The first 4 rows are patterns. Each new row is the sum of 2 different patterns, raised or lowered, with some noise. Before adding, each is slid sideways (what falls off one end comes back at the other) and multiplied by a number that may be negative. Names go in the order of the patterns.
Some rows, each with the names of its patterns after it:
[  4   3 -12 -12 -25   0   2  -9  23  -2   0  21  27 -13  14 -17   3 -13
 -27  22  -9 -24  19  27   1  -9 -23 -18  13  15  -6  25 -24  -5]	B
[-21 -17  10  13   3  -8 -13   8  23 -21   0 -26 -26 -21  24   8  -2  26
 -25   5 -23 -27  11  14  -2  27  15  14  24 -12  22  15 -25 -12]	U
[  0  13   8  11  -1 -26   2  12  -4  23  27 -28 -17  11 -19  13  16 -21
 -12 -19  17   7   1   2   9  19  27  18 -22  19  22  27  -9 -25]	C
[-16 -16 -19  27  -6  20   9   3 -20  11  -9 -17  12  -6  21 -22  18 -23
  11 -16 -11  -3  12 -28 -17  -6   8 -23  27   9  14 -20 -23  22]	G

New rows, each followed by the names of its patterns:
[-43  29 -15  12   3 -11   8 -22 -40  26  19  -3   6  25 -20   4 -30  28
  25 -45  -3  -9  -4 -23   8 -22 -22 -18  16   3 -15   8 -37 -22]	U G
[ 0 41 25 -2 17 54 20 33 22 24 12 25 16 19 21 13 39 44  4  2  5 -1 11  3
 19 27  4 23 57 18 46 21 17  1]	B U
[-48  10  22 -20 -39   6 -26  16  20  11  16 -17 -12  -3   9  -9 -12  29
   9   3   7  -2  24 -41  17   4  -4 -13  -5 -14   7  20 -19 -11]	B C
[ 36   1 -15  10  42   9  43   3  25  -2  -8 -16 -32   1   5  35 -15  14
 -31  22   8 -26   0  -7 -45 -30  19  20 -19  52  -9  21 -37 -43]	U G
[ 38  20  38  32  13   0  19  13  12  48  -5  18  40  -5  14  24 -17  -3
  -5  10  29   1   6  38  34  46  38  -5  18  26  37  19  -5  -2]	U C
[ -3  -3  12  -7 -48 -13 -19 -24 -17  -1 -30 -12  11 -32   8  -8 -53 -20
   3 -32  13   8 -23  -9 -35  14   1 -27 -20 -21  -8  14   7 -30]	U C
[-39 -60   2 -10   0 -30 -36 -58 -40 -27  -8 -45 -49  -1 -40  -4 -21   2
 -65 -25 -36 -45   0 -37 -18  11 -31 -41 -35 -44 -63 -51 -62  -8]	U G
[-14  23  28  -6  14  -6   1  23  25   7 -22 -23   7  -8  12  25  18  21
  19  23  -7   1 -21   0 -22 -13  14 -14  -2  32  43  17 -10 -24]	B U
[ 15  -3  -2  40 -19  11  36 -44 -17   0 -28  -1 -15 -42 -18   6 -33   5
 -20  -8   8 -20   1 -13 -38 -34  19 -25 -12  12 -55 -33 -22 -51]	B U
[-20  -5  -5   9  24  34  -8   6  26 -16  31   0  22  -3  35  11  40  16
  10   8  14  22  14 -10   7   1  -7  12  23  34  14   7  27  39]	B G
[-29  13 -32 -22 -34 -20  17 -16 -34  -3  -4  -9   3 -24 -28   1 -18 -31
  21 -11 -22   5 -17 -29  -4 -15   2 -22 -19   2 -12 -16 -10 -13]	B C
[ -2 -31 -28 -31   0 -33 -30   0  -5 -30  25  15  -8 -18 -42   9 -34 -41
 -11   4 -33  18  13  -7 -32 -18 -32 -18   7 -21  23 -46   1 -29]	B G
[-18 -22 -46 -20 -16 -53  -1 -52 -31 -11 -30  12 -14 -48 -20  -7 -14 -16
 -46 -55   7 -12  -5  17 -22 -46 -27 -19 -52  -8 -45  -2   3 -38]	B U
[ -9  26  13   8 -22 -14 -11  -7   6   9  35 -41   2 -15  -6  -8   1 -20
   1 -42  -5  -2   4 -21  31  21  32  -8 -40  30  -2   2 -24   2]	C G
[  4 -18  -2 -11 -23  -5   8 -15   4 -11  -1   9 -14   0 -10 -24 -21  17
 -12  -6  14 -33 -15 -15 -32  11   4   0  27  -7  10  25 -24  -4]	B U
[-37 -36 -46 -50 -41 -15 -41 -39 -37 -32 -40   5 -36 -20 -58 -61 -25 -25
 -36 -42   3 -49 -11 -36 -43 -36 -13 -36 -24 -13 -24   0 -51  -3]	U G
[  9  26  10  17  10  39 -18  12   2  -3   6  39  24   8  -7  33   6 -14
  -2   5   9 -25  39  28  22   6  -5  -5 -16 -13  33  12  14  42]	U G
[  0 -12   0  21   1   3   9 -14 -46 -27  30  34   4   4 -28 -12  -5  29
  17 -21 -13   6   7  11 -22 -30 -12  -1 -17 -21 -44 -18  32 -14]	B C
[ 33  24  63 -15  18  39   4  21  58  13  12  -7  56   2  12   9  47  56
  25  50  13  53  17  50  -6 -12  16  49  18  36  34 -16  26  13]	C G
[ -7  32   1   1 -14  32 -30 -32  -3  19  -8   1 -16  -5 -17   7  29  20
 -21 -24  31  -6   4 -16  25   3   2  11   4 -35 -11   4 -28  26]	B G
[-28  26  37  13  33  -6 -11  38  41  15  -4 -11  -7  -5  24   1 -14  15
  15   2 -25 -31  30  44  12  21  17  13  32  28  28  15  -2 -16]	U C
[  8  42  19 -12  25  26  22 -26  -1 -17  21  -5  14 -17  27  46   1   8
 -13  24  -4  51   4  19  26  -1 -19  59  40   9  18  22 -23  18]	C G
[ 14  46  -4  23   2 -11   3 -19  -6 -26 -48  -2  33   8  -9 -35 -35  16
  32 -31  20 -54 -33 -20  23  -9 -18  -5 -28   2 -35  -7   4   9]	B U
[-39 -21  -8  -6 -27 -38 -20 -16   1  -9   9 -30 -21   0 -14 -12 -11 -12
   1 -29 -41  -1 -38 -40 -13 -13 -10 -34 -37 -13   0   5 -10  -6]	B U
[ 4  1 -5 52 -2  3 34 42 59 42 11 12 19 35 55 18  2 46 15 34 64 57  1 32
 21 -2 62 29 58 40 15 15 28 -2]	U C
[-27 -10  -6 -18  33 -21  -9 -25 -49  17 -17 -43 -38   1  -8  13  -2  -9
 -24  10  -1 -17 -17  -6  23 -16   0 -51  -1 -21 -16  -7  -1 -57]	C G
[-20 -10  -8 -22 -10  20 -30  16 -48   2 -44 -30  -7 -32 -38  13 -13 -26
 -28 -28 -49  20   7  -9 -10 -56   1 -25 -25 -40  -3 -42   3  -5]	B G
[ -8 -13 -20   4  -5 -34   3   6  -8  18   4 -21 -18 -15 -33 -12  -8 -23
 -15 -28  -1 -15  -6   0 -15   3  -5 -11 -40  15   8   9  -5 -44]	U C
[ 38   4  17 -22  15 -11 -26  28  -5   4  -1  37 -12   6 -24 -15  12  25
 -22   9 -16   8 -10  28   5   7 -28 -13  23 -15   8 -10  24  14]	B G
[  5 -13  -7 -39 -25  -5 -13   4  -4 -29  13  10  18   3 -18 -28  -7   4
   4   4 -23  16  10  35   9  23 -33  -4 -10 -40  30 -12   2  32]	B U
